The same things were measured in two ways. Each way mixes the same 8 hidden numbers, adds some noise and spreads widely along 5 directions of its own, which tell nothing about the thing.
Some things both ways: the first way, then the second way.
[-22 -21 -11  51   6 -30 -16   1   7  40  -4  -9 -17 -12]
[ -8   7 -11   4 -14  -9  14  -7  -5   1   6  10  -5  -4]

[  8 -13  19  38  21 -14  23  14  -8  21 -10 -38 -32 -18]
[ -9  13 -41  48  18  -7 -11 -18   4  45   0  16  28  -7]

[  7  11   5  13 -28 -11  -7 -22  -5   0   7 -14  13 -13]
[  8  -4 -19   6  14  13 -11   8  28  -7  14 -17  24  -4]

[ -3   5  -8  26  17  20  10 -12  30  -6  -6   4  16  -2]
[ 18 -16   2   5  14  18   9  18  25   6  -6  -6  -1 -22]

[-14  11   0 -44 -16   7  19 -12  -8  -7  30  13  31  -9]
[ 38  -9  38 -22   7  33  25  23  51 -74 -10 -29  27  24]

[ 11   6 -18  13  18  -9 -26   0 -25 -16 -32  -6  18   6]
[ -1  14  -2 -18  -3  17 -17   2  16   3 -28 -30  13  28]

[-15   2  23  13  -4   3 -23  25 -27   5  -3 -27  -8   6]
[ 22  10  -7 -23 -14   1 -26  -4  36  -3   6  18  19  12]

[  9  16  23  -3 -13   9   6 -29  15   1  -8  -9   5 -14]
[ 32  -6  25 -33  42  23 -21   0  35 -30  -8 -34  -9   7]

[-29 -19 -13  58   1  -5  15   4  25  -1   1  -2  -7  24]
[  5 -11   7   1  -1   8  -4 -21   5 -20 -21  24 -15  -6]

[ 24  17 -10  -8 -17 -17 -14   5 -25 -24   2  -5   6 -33]
[  5  27 -15 -16   0  22 -43 -12  34  -8 -12   0   7   1]

[ 10 -17  -3  24  22   8   9   2  31   5 -13 -20  -7   0]
[ -9 -18  -2 -15 -28   6   3  -3 -59  16   2  14 -31 -55]

[ 21  26  11  55   3 -40 -31 -26  -8  73 -19  10 -13 -73]
[ 12   3  -5 -14  -6  20   3  22  25  -5   2 -19  36 -14]

[-14   9 -28  16 -24   3   7 -12   3 -30  -8 -10   0 -18]
[ 19 -11 -20  27  37   3 -12  21   5 -14   0  -4 -18 -11]

[-17 -13   3  16  32   1   9 -38   6   3 -35 -43  11   7]
[  3 -29   8  -1  20  12   7   7 -21 -26 -16 -13 -14 -12]

[ -8   6  11  18  -2  -6 -35 -10 -17  12 -15 -34   9   4]
[ -4 -12 -32  -4 -20  -6  -8  10  -9  22  23   8  23 -22]

[ 13  -7   8 -10 -11  -8  20  -2  -3  -1  18  -3  22  -9]
[  9  -8  51 -37  -6  -1  -4 -18  -1 -45   3 -25  -6  -8]

[ 15  -1 -22  32  -2   9 -26 -11  33 -28 -26   0  17  27]
[ -5 -17 -16 -31 -48  17   2  39 -41   8  14 -19 -20 -40]

[-17   6   0  59  -5   2   5 -32  28  13 -33  -6 -13  11]
[ 16 -29 -10   4  11   7   8  32 -25  -5   3 -17   0 -12]

[  6 -18 -14  19  14 -23   2  11 -12  12  -4 -29 -11 -37]
[ 21  11 -30  30  16  30 -10  -8  22 -43 -32  43 -20   9]

[  7 -11 -26  29  13 -25  -4 -15  25  -8 -10  17  -6  -4]
[-25  23 -46  27 -10  25  12  15  33   4 -24  21   5 -10]

[ -1  32   7  -1 -12   7  -7 -31  -9  31   7  -4  33 -40]
[ 11 -45   7   0  33 -19 -10  -9 -19  38  19   6   6 -40]

[-12  -5 -19 -28  -3 -26  -6  -4 -21 -14   4 -20 -26 -27]
[ -9  -3 -13  12  10   1   0   6  -6 -27 -16  13 -18 -11]

[ 63  28  16 -33 -26 -10  -5   3  -7 -36  24  36  20  10]
[ -8 -10 -15   0  -4   2 -13   7  12  27  -8  -6  26  -5]

[ 47  15   6 -24 -11  -3  -8  15  16  -1  26  30  -4 -21]
[  7   1  10 -44 -35  31  -5   0   4  -8 -15   8  -6 -27]

[ 48  -3   0  12  -1  -8  -4  21  -1 -15  -3  -3  15 -13]
[-11  26   2 -28 -12  -2 -42 -38  -5  33   2 -19 -11  -9]

Other things, the second way, with their names:
k246: [  7 -18 -29  45  22 -39   1   2 -29  11  23  43 -47 -33]
k970: [-22   8 -28  17  -8  26  10   8  10  -3 -41  23 -16 -13]
k677: [ 10  -8  25 -15  -5  10  22  15 -11 -42  29 -59  25 -10]
k234: [ -4   9 -28 -10 -28   7 -13  10  11 -11  10  10  21  -8]
k548: [  1   1 -11  28  42 -45   4  -7  -6  34  -1 -10  -5  27]
k864: [ 40  -2   2 -26 -16  51   4  50  32 -69 -25  -6   3  13]
k64: [ -6   5  -3 -13 -22  10  -4  -6  10  -1   2  24   1 -44]
k529: [ 19  -5  12 -35 -24   8  -6   8 -13 -23  29 -25   3 -16]
k310: [  6  14  19 -44 -41  21 -24  12  22 -46 -10 -14  15 -11]
k860: [ 15 -13 -26  29   5 -17   3  17  24  15  17  18  36   3]
k277: [  7  -8  18 -33 -42  27  41  24   9 -43   2 -12  29  -1]
k603: [ 23  -4 -21  19  17  -4  -8   9  17  17  -5  13  -3  15]
k105: [  1  14 -34 -17 -28  14   9  32  14  14   7  12  11 -15]
k889: [ 38  -4  30   8  55 -16 -10  -8  21 -19  -4 -26 -62  19]
k723: [  5   4  16   6  32  13 -23 -41  14  -2 -35  -4  10  15]
k526: [ 29  13  13 -22   3  12 -13  -3  11 -12  -6  -4 -26  -6]
k985: [  5 -50   3  -7 -50 -13  34  33 -43 -18  22  31  19 -41]
k682: [ -3 -19  28 -17 -26  11  14   9 -33 -50  -6 -16  10 -32]
k678: [ 14  -9  53 -54 -13  13  11  -7 -21 -31 -26 -27 -44   6]
k799: [ 52 -11   6  39  66 -23  10  -1  16  -1 -17   9 -30  50]
k536: [ 17 -25  10  -3 -12  17  22  12   1 -20 -29  37 -12 -15]
k18: [ 28  11  37 -28  25   0  -4 -18  19 -28   2 -39   1  24]
k557: [ -8  -6  13  11   4 -21  11   3  11 -36 -17  -2   7  23]
k811: [-27   1  18 -40 -32  13  11 -10 -20 -16  -7 -14  19 -25]
k838: [ 58 -52  18   4  26 -21  -8  27  -8 -38  14  22 -28  -9]
k195: [  1 -18  15   7  35  -3  -1  -5  -1  -3  -3 -29 -16  -8]
k314: [-26  14   4   5  -1  -6  12 -10  -3  17  -9 -28  10  -8]
k333: [ -8  -9 -14  13 -12  -8  18  21  10 -18  -1  15  11  -5]
k602: [-21  39  15 -52 -40  25   0 -12  -3 -30  -1 -42  10 -10]
k46: [ 15 -21  17  -5  15  -9  -8 -19 -18   3   9   0  -7 -20]
k646: [ -5  40 -16  -3  18 -16 -15 -33  26  27  15  -8 -13  11]
k710: [ 21 -11  17  13   7   4  33  16  20 -25 -16  -4  17  20]
k596: [ 47 -74  28   0  29   6   0  32 -12 -29   4   3 -10 -34]
k184: [ 17 -14  21   8  24 -24  10  -6  33 -12   1   5 -30  13]
k744: [ -3 -21 -18   6 -11 -14  11  -2 -21  34  26  24  33 -36]
k345: [ -9   7  21 -11  27   0  -5 -23 -13  -2 -13 -37 -33  -8]
k849: [ 20  -5  35 -32 -20  20  21   2   4 -25 -13 -12 -39   0]
k75: [ 29  -1  11 -12  33 -32 -16 -15   6  10  15  -5 -45  20]
k962: [ 11   5  -3  10  19 -26  27  19  10  10   3 -28  -9  29]
k34: [ 14  -9 -11  29  23 -19 -16 -12 -12  32  16  -9  18  -5]
k283: [ 10 -28  23  12  27 -46  -8 -24   6  -8  18  21 -21 -11]
k555: [ -1 -35   1  13 -11  -8  15   4 -43  -6 -10  29 -63 -26]
k565: [ 32 -23  -4  10   9  -6 -14   3  20  -5  -1  43  -1 -11]
k871: [ 17  15  -5  -1  12   2 -34 -19  15   5  -1 -17  11  20]
k785: [ 11 -11   2   2  24   9 -33  -9  22   8 -29   8   7   3]
k956: [-33  22 -34 -23 -27  -2 -23 -18  -3  41  17  -6  27 -16]
k713: [ 12 -46 -10  26   0  15  26  43   5 -56   2  18   5 -29]
k991: [  8   1 -28  22  19   4 -19  14  27   2 -27   9  -5  17]
k477: [  8 -10 -11  15  29 -28 -33 -24 -11  29   8  -2   1  10]
k680: [ 10 -43  15  -3  20 -29 -31 -10 -25  35  10  -5  -9 -28]
k733: [ -5 -14 -14  13 -12   1  -8  -2  -6  -4  10  13  16 -29]
k211: [ 34 -31  -7  -8  -7  19   3  33   0  -5  15  -2  14 -22]
k272: [-26 -17  13  -2 -29 -30 -12 -34 -43  14  15  16  -7 -40]
k861: [ 32   0 -10   6   7  -7  -2  -2   5   4   2  26 -23  12]
k915: [-13  22 -11   4  13  35  -1 -10  39 -37 -34  -1  28   9]
k338: [-11  16  31 -27  -7 -32   7 -19 -24 -18   5 -38  -5  16]
k494: [ -4  13  -9  -9 -13  -4  25  19  10  -3   2 -17  17  13]
k755: [ 25 -24  13   9  36 -25 -19   4  -5  25   6 -30 -11   8]
k242: [ -1  17 -45  28 -36  18  25  38   5 -32 -32  35   2  11]
k815: [ 27 -18 -12   4 -24  22  33  27  -2 -10 -16  25  15   6]
k239: [ 32 -21  13 -20 -23   3  -6  16   3 -18  -8   9  -9  11]
k765: [-17  -6  -2  -4 -14  14   2 -11 -12 -15  -9   4   6 -15]
k231: [ 31  -1  39 -28  28   5 -19 -34  21 -15   4 -12 -33  -3]
k624: [ -4  -5  -3  -8  12  -8 -28  -7  -3 -13   3   1 -35 -25]
k16: [  5 -11 -10  17   7   4   7  -6  20   9 -22  31 -26   0]
k675: [-18  -4 -23  26  10 -17 -25 -31 -10  22 -22  44  -7 -11]
k599: [-10 -27 -15   0 -56  16  36  17 -31  -3  -5  42  19 -36]
k366: [  3  -2  -7  -5   0  10   8  13  -7  -1   2  -5 -10 -31]
k111: [ 22  -9  -7   4  14 -14 -13  -3  -6  10  17   9 -27 -14]
k669: [ 12  -2 -11   9   3  -8 -11  -3 -17  12  19 -15  22  -7]
k28: [-18   6 -17  25  19 -29  -9 -20 -24   8  11   2 -10 -17]
k452: [-11  29  -3 -19  27   7 -31 -26  12  22  -9 -37 -15   2]
k316: [ 25 -16  -3  34  36 -22   5 -22   3  24  -9  37 -14   7]
k769: [  3   7  23   6  18 -11 -10 -32  15  -1 -23   8  -4   0]
k554: [  3   3   0   6  -6  14 -13 -20   2 -23 -23  19   3  -5]
k467: [ -3   0 -30  11  11  16  -8  -3  27  38 -20  22   0  -5]
k194: [ 14   8  29 -43  26  23 -14  -3  32  13 -24 -57   3  25]
k162: [  1  18 -22  10  15  -4 -20  -2  33   7 -36  22 -26  27]
k463: [-21 -18   6   2 -21  24  12  14 -14 -21 -22 -11  31 -39]
k705: [ 33   2 -10  -9   9  -3  -5   8   3  -2   5  10  -5   8]
k938: [  3  14   7 -35   2  18 -18  -1   7   4  20 -46 -11 -26]
k124: [  5  10 -20 -20 -12  12 -24  -5 -10   9  -9  24   2 -17]
k955: [  1  14   3   1  34 -14 -27 -40   0  16   0 -19  -1  15]
k318: [ 41  -7  11   6  24   7 -23  -6   0 -27 -26   2 -16  24]
k949: [ 27 -33  12  14  -4 -10  19   3 -34   1  14  20 -17 -33]
k395: [-24  58 -37 -20 -30  25 -19 -23  22  -9 -21  15  -1  15]
k582: [ -6  20  10 -50 -20   6 -28 -43  -2  34  -3   2 -13 -11]
k73: [ -9  12 -16 -25 -41  17   4   0   9   2   9  14  26 -20]
k960: [ 12  31   8 -24  13 -24 -12  -7  18  20  22 -42   7  15]
k222: [ 24 -32   6 -12  13  26 -22  11 -25 -17  -8  -9 -14 -28]
k672: [ 14 -46  23  -6  13  -1 -42 -26 -14 -12 -22  43 -53 -45]
k228: [-15   6  -8 -23 -16  -6   2   9 -26  12 -10  -8 -46 -17]
k311: [-28  28  -7 -26 -44   0  18 -12  -4   4  16 -11  26 -12]
k537: [ 14 -19  -9  10   7 -18   9  -3 -23  28   6  15  -2   2]
k869: [  0  -7   7 -30   6   9 -15  -5  -8  -7   1 -13   7 -14]
k178: [  1  -9  16 -18   6 -15   9   0 -20   9  -4 -28   4   7]
k328: [  6 -10  15 -33 -31  18 -20  10  -7 -32 -10  -6  28 -24]
k578: [  5 -13   8   1  31 -11 -13 -20  -8  -1  10 -24   1   0]
k51: [ -5 -18  -4  12 -15   1  16  11 -35   0 -12   2  -6 -22]
k638: [ -2  38  -5 -22  -9  -8  -4  -9  24  29  10 -29  29  12]
k709: [ 17 -19  36 -24  15  25  -6   3   0 -17 -30 -29   2  -9]
k132: [  5  29 -24  -5 -17   9  22  17  12 -10   1   6 -23   1]
k298: [  3   0  13 -30   2  13 -28 -21 -14  -4 -13  -6 -21 -19]
k129: [ 14 -15  22 -13  16   5 -15 -23 -23 -10  -1  -2 -49 -30]
k350: [ 19   0   0 -27  -4  16  -3  17   6 -20   7 -13 -10 -11]
k363: [ 15 -21 -30  37  -5  -5   5 -11 -14  23 -18  79  -6 -17]
k24: [-16   4  24 -16   0   7  19 -18 -33  23  -8 -52  -2 -15]
k107: [ 20  18  43 -30  34  15 -35 -22  49 -29 -25 -65  18  50]
k419: [-17   0 -31  26  -5 -33  -3   9  18  12  24  10  33  -8]
k910: [ -7  -9 -19   9  18  -9 -15   9  17  32 -11  -7  21   7]
k619: [ 12   1   8   3  14  -4  11   3  24 -13 -12  -1  -8  13]
k207: [ 25 -11 -18   8   3  17  18  22  -8  11 -18   7  -5  14]
k754: [-10  10 -20   2   0 -12  -8   0   2  34 -11  -4   0   8]
k183: [  9  -3 -50  36 -15  31 -11 -12   9   4 -26  86  11 -23]
k893: [ -3 -17 -25 -14 -13  -4   3   1 -17  47  26  17  25 -32]
k57: [ 11  36  -8 -13  12  -5 -41 -38  34  12   9   0  -5   8]
k583: [  4 -16  17  -3  23   0   3 -11 -21  -2   6 -31  -7 -16]
k414: [ 15   5   9   7  30   4  19   9   9 -10   0 -35 -25  -1]
k322: [ 37  -5  29 -22  36  25  -7  16  46 -27 -24 -38 -16  16]
k94: [ 44 -15 -18   7  14  30  13  54  34 -30  -4   5   9  -6]
k157: [-12 -19 -22   9   0 -18 -20 -13 -14  18  17  20  18 -23]

Some of these things the first way, each followed by its name:
[-13 -12 -14  26  28  -4  -8  12 -19  45 -25 -13  30 -25]	k799
[ 16   1  33  -6 -11 -14 -19   3  -9  -6   2 -28 -32  12]	k956
[-37 -12  -2  10 -20   5  30 -18   7   0  10 -32  -2  -2]	k677
[ 15 -14   7  23   7  11  28  15  21  24  14  -5  15 -11]	k949
[-22   6  -7 -19 -40   7  -9  20 -18 -10  28 -25 -17 -17]	k529
[  3  -3   1   0   4  -5  13 -12   3  -1  -1 -19 -10 -17]	k195
[-28  -9 -30  31  -6   0   3  13   8  15   8 -30 -31 -40]	k129
[ 28  30  -8 -22 -15 -17 -10  -3 -40  -9   5   8  21 -49]	k328
[  8   0  21  30   2 -13 -10  16 -37  16 -19 -43 -16 -13]	k477
[-31  -9 -32 -41  21  24  37  18 -23 -52  12  -9  41   2]	k769
[  0  -1   5   7 -13  -1   0  22   1  30  24 -16 -16 -45]	k231
[ 18  12  -2  12   1 -11 -23 -13   2   9 -20   8   6 -17]	k864
[ 10   4 -12   8  14  -7  18   1 -24   4  -2  -6  26 -30]	k723
[  4  -6 -12 -27  12   0   1   0  -7 -13   3   9  39  -1]	k619
[-14  15 -29   8 -25   0 -17  -4   0  -5   7 -14 -12 -47]	k938
[-17   0 -16   8  -1   3   8 -12  21   2  -3  -2 -16 -23]	k366
[ -4   0   4 -35 -27   3 -21  37 -22  -1  21 -17 -16 -12]	k75
[ -7   3  -3  33  -1  -1 -15  14  -5   8 -14  -6  -8  -1]	k603
[-11 -25 -30  12  24 -14  -1  13   1 -25 -21   4  -7  21]	k242
[ 11   3  -9 -14  10 -26   6 -50  -7   2  -7   2  41 -26]	k915
[  2  -1  29  55 -23 -20   2 -14   6  14  -4 -18 -15  14]	k157
[ 13   9  35  32 -10  19   5  -7  31  15  -3 -11  -9  14]	k211
[ -4   1 -41   2   1 -12  -4  -8   3  14  -1   7  11 -52]	k414
[ -7  -8 -26   2  -5 -26 -12 -16  -5  11  -3  -8  -2 -35]	k602
[-15 -13  10 -30  32   8  24   5 -16   1   4 -12  18  10]	k710
[-44 -18 -31  26  -1 -15 -16 -18   8  21  -3   0  18   0]	k311
[-17  27 -18 -24 -28  -8 -24 -22 -24   4   7  -3   7 -37]	k869
[ -1   7   0 -37 -26 -27 -16   9 -51 -24  27  -9   9 -13]	k419
[ -4 -15 -32  -8 -11  -6 -13  -5  29  -4   3  24  13  -3]	k132
[ 20  16  14  29 -14  14  12   3   2 -25  -4  -2  20  20]	k680
[ 17  19  33   4  14  18   6 -23  -5  15 -12 -31  26 -15]	k596
[ 21  -5  25  25   0   5  33  16 -10   0  -1 -31   3  -2]	k34
[ -8  13  -7   9 -15  -2 -15   0  -5   3  -8  -4 -16 -20]	k124
[-12  -9  25 -19  15   5  -3  -5 -14  14   4 -25  19  21]	k985
[ 18   2 -44  25   4 -22   8 -32  18  -2 -10  48  60 -19]	k314
[ 22   0  20 -64  -8   3  13   6 -26   7  23 -16  26 -28]	k18
[-24  -8 -19  -6   9 -41  -9   5 -46   3   1  -3  -7 -18]	k557
[ 19  24  -6  -2 -15  -8 -22  10 -26  12  16  18  40 -31]	k565
[-15  -8  -9 -25   5  -2  -9  12 -11  -3  -1   2  -4   4]	k962
[ 22  -1   5  51  -2 -12   6 -10  22  14 -17  -7 -11 -15]	k298
[-38  -2 -19  77 -10  -4   1   2 -11  17 -24 -29  -3 -13]	k669
[-34 -10 -43  -3 -10 -25  -9  -7 -30   7  -7   5  25 -21]	k338
[-25  13 -47   3 -33  12  12 -16  27 -33  26  40  39 -11]	k64
[  8   2  14   1  -4 -12 -14   5 -18  22 -12  -8   0 -31]	k960
[  7  14 -21 -17   1 -13 -22  18 -39 -35  -7  -3  -8 -16]	k991
[ 57   1  36  22   7 -18 -24  35 -11  24  -2   3  -5   3]	k239
[ 42  27  14   5 -10 -10   4   8 -12 -12   4  20  -4 -19]	k785
[ 23  14  13 -30 -13 -10  -4  13 -15   6  14  16   1 -23]	k638
[-21   9 -15   0 -40   7  -5  -6  24 -16  29  28  13  18]	k73
[-10  29 -20  -6 -26   7   0   9   4 -18  15  27 -22 -27]	k322
[ 12   1   7 -40  29   2  -8 -13 -27   6 -19 -15  39  -7]	k178
[-27 -25 -26  62  58   9  15 -32  28  28 -50 -27  27   1]	k24
[ 12 -13 -12  13  23 -17  13 -16  10   8 -18 -15  -4 -31]	k345
[ -4  10 -16  19  -2 -10 -43  17 -13  38  -2  -3  -5 -39]	k582
[ 13 -29 -26  41  22 -19 -22  16  15  12  -8  -8   3   5]	k555
[ 11   0  -7  32 -20  -3 -10   9   9  10   1  -1  13 -17]	k111
[  7   2 -13 -16 -21 -24 -15  29 -13   6  42  27   4 -20]	k184
[  9  -4 -31   3 -20 -35   1 -21 -16   4   5   2  30 -42]	k28
[-40  -7  -3 -33 -34   5  22  34 -22 -29  51 -15  -8   4]	k283
[-13 -13  -1  21  25  -1  10 -25  -4  26 -22 -48  13 -26]	k583
